All groups share one centre, and each spreads out both ways along 11 directions, with some noise.
In the rows, zero is written as 128.
Known rows, each followed by its group:
[143 148 164  88 124 129 118 145 132  89 147 118  78 128 142 116 142]	k790
[135 125 140 127 121 140  93 139 108  96  92 118  88 147 149  96 120]	k527
[147 122 152 177 148 155 114 123 116 105 137  95 142 146  97 144 124]	k808
[164 137 181 158 117 126 136 158 117 155 114 105 151 143 127 147 164]	k858
[128  83 131 151 171 151 103 183 139  96 154  87 117 113 136  97 110]	k808
[191 128 197 148 125 149 136 105 155 138 105 157 107 203 110 182 106]	k527
[ 97  88 119 180 187 157 142 207  89 182 210 151 161 117 122  71 111]	k858
[ 91 174 122 136 138 114 157 110 129 154 146  97  80 136 131 144 137]	k858
[113 193  95  96 124 158 165 146 122 142 118 134  88 122 154  81 186]	k790
[102 170  67 135 116 153 112 119 199 128  92  88 154 139 138 117 105]	k808
[144 162 135 107 112 116 141 170 139 148 179 172 146 130 106  74 162]	k790
[135  96 178 140 132 111  88 163 126  77 151 152 118 155 126 114 110]	k790
[117 120 114 141 128 132 124 102 161  87 143 142 130 155 118 149 112]	k790
[129 121 117 130 125 140 173 150 165 136 106 144 150 141 130 123 169]	k808
[155  72 129 100 129 145 131 156 158  95 154 133 131 115 146 102 134]	k858
[179 124  90 112 105 139 129 127 203 116 132 153 180 145 121 121 126]	k858
[152  79  93  97 126  55 130 100 168 163 116 154  60 119 139 113  82]	k808
[137 116 155 175 129  99 151 122  99 130 145 148 135 175  96 135 119]	k858
[136 137 114 176 106 126 143 120  43 120 114 219 202 213 115 120 118]	k527
[147  98 106 166 154 136 174 136 162 171 158 126 142 135  82 124 119]	k808
[147 114 126 153  99 134 118 177 136 128  73 163 159 172 136  57 149]	k527
[136 154  80  97 128 119 134 142 197 139 133 126 129 141 175 127 109]	k858
[145  86  91 107 118  96 138 127 191  89 157 158 188 123 134 161 122]	k527
[144 131 135 146 125 111 122 107 115 115 110 117 161 149 120 168 109]	k527
[191 121 114 116 131 137 152 111 149 138 112 128 121 160 125 127  94]	k790
[132 153 122 118 105 161 101 113 146  88 101 110 149 161 124 123  86]	k808
[147 128 150 179 124 157  97 133 104  95 119 118 170 160  91 118 108]	k808
[181 142 122 142 110 126 119 153 169 155  98 153 136 186 131  91  99]	k527
[136 130  95 132 149 178  76  88 162  88 140  77 126  86 106 133 111]	k858
[136 148 110 164 137 128  93 156 151 121 156 102 138 119 109  83 149]	k808
[130 142  85 206 177 145  83 163 144 122 175 117 188 171 127 129  72]	k808
[129 111 104 147 114 140 107 155 162 101 121 167 153 153 133  86 147]	k527
[109 128 134 147 138 142 133 142 115 124 149 123 129 125 129 123 156]	k858
[118 131 130 109 145 146 110 141 150 122 110  59  79 111 150 118  77]	k808
[112 154 120 170 132 156 112 129 118 139 107 134 113 164 121  95 121]	k527
[ 55 173 105 142 146 118 121 126 109 131 115 106  81 137 153 122 115]	k858
[113 147  92 123  93 122 114  93 148  53 116 174 129 156 123 116 160]	k858
[110 138 139 137 122 103 137 118 156 140 178 156 168 131  79 145 124]	k790
[158 162  97  95  98 100 142  85 215 146 151 100 156 105  97 154 134]	k790
[152  70 154  90 130 132 146 149 116  99 151 155  82 119 128  88 121]	k808
[142 121 139 123 131 148 137 150 164 138  96  59 111 103 115 101 124]	k808
[133  68 105 149 128 147 118 158  99 121 101 142 157 109 131  68 141]	k790
[135 184 150 112 120 104 117 172 145 177 131  77 106  85 115  85 157]	k790
[119 185  57 151 120 134 109 127 184 121 152 115 148 120 105  77 176]	k790
[129 128  77 130 108  90 108 123 186  93 104  89 186  96 129 141 153]	k527
[151 187 124  94 101 114 106 144 148  95 166 160 128 136 137  91 175]	k790
[102 111 110 155 133 141 139 164 113 126 138 214 176 170 134 106 129]	k527
[138 177 126 148 136 122 103 158 126 130 169 137 115 143 107  74 141]	k790
[149 122 122 114 131 122 142 135 151 138 115  87 110 119 121 108 118]	k527
[138 106  65 135 150 132  74  78 195  79 166  75 117 111 118 138  72]	k858
[164 109 102 120 112 154 109 117 174  82 121 145 164 137 127 126 138]	k858
[148 179 104 120 115 142 137 118 179 139 134 112 105 135 105  80 155]	k527

New rows. What belongs after each?
[ 92 136  94 101 128 146 174 124 108 100 175 186 138 131 125 115 157]	k527
[153 146 138  90 103 108 163 139  86 114 103 127 128 130 138 116 147]	k527
[176 145 105 114 115 109 107  74 171  99  83 141 107 173  85 123  67]	k858
[147 115 106 102 116 138 187 145 132 146 140 193 159 139 114  97 147]	k790
[141 160 151 133 117 166 159 132 136 117 120 104 146 142 110 141 166]	k808
[105 140  89 113 125 146 155  98 134 142 118 129 136 115 128 139 135]	k790
[117 125 108 159 137 135 109 121 134  97 121 132 136 147 138 140 132]	k808
[158 123 107 124 114 118 161 132 123 130 151 147 148 143  93  81 131]	k527
[164 148 135  79 103 122 180 109 118 108 107 130 111 148 135 138 141]	k527
[122 200 110 112 123 102 138  65 140 124 108 129  78 178 132 169  82]	k858
[105 171 100 135 119 106  85  87 159 112 125 129 155 153 142 181  90]	k790
[147 131 159 127 130 155 158 163 145 141 116  99 129 123 112 116 156]	k808
[128 167 110 152 124  91  57 127 120  93 128 154 116 153 162 126 136]	k808
[125  82  91 114 105 140 154 144 119  89  95 136 136 128 138  61 148]	k527
[131  91 110 151 126 137 118 126 116 124 100 122 152 111 120 111 127]	k790
[136 162 127 109 125 103 141 151 175 165 108  91 108 145 185 151 111]	k858
[144 113 111  89  80 114 125 112 151  84  90 192 136 163 154 123 134]	k808
[ 80 153 135 164 146 148 126 177  99 156 138 100 111  93 109  72 179]	k858
[146 138 119 153 131 156 149 121 133 151 137 154 177 153 106 140 132]	k858
[ 93 121 103 149 151 141 111 114 118 100 158 122 106 124 120 114 116]	k858
[ 87 133 135 168 155 174 130 117  89 138 129 118  87 135 107 109 122]	k527
[ 89 107  70 180 143 113 129  82 145 146 110 140 135 135 114 143 113]	k808
[120 134  92 137  82 127 107 151 140  90  53 159 166 159 168  88 165]	k527
[ 91 137 111 156 112 134 128 118 128 110  84 129 127 133 118 113 161]	k858
[121 141 113 112 149 144  73 121 140  93 138  94  98 118 181 152  95]	k858
[130  73 122 179 137  83  94 110  98  85 121 202 123 151 153 156 177]	k808
[122 111  96 171 115  94  68 197 120 121  62 138 187 152 170  84  98]	k527
[166 168 198 150 115 139 121 152 168 160  90 145 124 169 123 161 164]	k527
[144 121 156 120 127 120 134 141 153 127 129 123 114 141 118 132 111]	k790
[146 162 131 179 135 142  93  72 122 106 143  91 127 125  56 138 139]	k858
[142 132  99 137 117  99 104 168 149 128 110 125 165 135 140  94 119]	k527
[128 125 123 121 113 166  86 126 149  67 103 111 138 100 145 123 178]	k858
[157 115 121 157 122 119  97 169 162 150  59 110 139 159 148  94  95]	k527
[148 133  94 153 147 114 128  36 103 102 169  98 138 144  84 183  56]	k527
[122 118 105 116 148 177 164 128 142 134 169 150 156 122 146 146 141]	k858
[151 155 132 153 127 113 112 140 145 142 141 145 157 156 110 135 123]	k527
[188  83 156 124 149 144 125 138 134 128 165 123 131 126  98 119 100]	k858
[128 172 105 128 134 136 102 146 160 125 127  97 126 133 141 106 110]	k808
[131 138 139 141 143 130 102 151 146 143 102 137 114 162 150 130  88]	k527
[164 170 129 103 100  88  58  79  97 108 153 120 169  96 118 160 116]	k790
[119 125 136 123 139 131 138  85 125 131 113 106  80 119 119 146 111]	k808
[156 152  70 166 132 141 107  87 134 139 118 109 152 137 108 115 119]	k790
[128 180 132 155 131 153 130 119 140 159 118 113  96 155 106 114 135]	k527
[ 64 112 120 133 128  99 106 126 174  91 230 176 165 115  87 135 122]	k790
[172 197 142 123  93 140 122  91 121 110 112  67  83 118  92  81 192]	k527
[133 146 135 135 119 159 133 186 128  73 142 174 174 163 154 113 194]	k808
[197 131 119  79 122 141 124 105 186 114 119 135 132 156 152 163  80]	k858
[103 178 100 142 156 162 140 112 140 105 117 113  62 176 148 138 112]	k790
[120  76 127 137 137 179 215 130 134 148 122 157 158 154  87 128 113]	k808
[124  78 165 139 145 135 107 153 154 108 114 158 133 150 153 166 108]	k527
[188 112 154 135  83 104 114 158 148 106  56 171 157 181 118  98 133]	k858
[202 110 133  99 123 139 108 170 146 123 109 176 132 153  99  63  81]	k858
[145  85 113 116 109 116 186 138 184 108 179 149 141 126 104  98 180]	k858
[107 157 159 164 148 153 115 134  99 134 135 125 100 138 110 118 151]	k527
[130 134 128 127 131 146 134 134 128 142 104 121  97 150 138 102 108]	k527
[150 104  70 127 112  85  89 150 195  93  99 104 174 118 150 106 105]	k527
[130 170 143 177 151 115 100 129  75 150 153 146 117 160 110 129 105]	k808
[136 129 139 118 139 129 149 124 112 128 152 146  94 132 124 127 137]	k808
[152 178 102 149 110 109  99 125 189 142  82 155 168 191 153 157 107]	k527
[ 69 182 109 155 119 168 137 150 114 148  85 142 171 158 129 104 122]	k808
[119 116  86 125 123  90 145  95 188 160  81 110  93 106 133 138 149]	k808
[121 155 124 126 112 110 112  92 137 135 122 113 156 112 108 164 123]	k790
[179 105 121 119  93 113 166 119 103 110  99 168 167 180 124 118 116]	k527
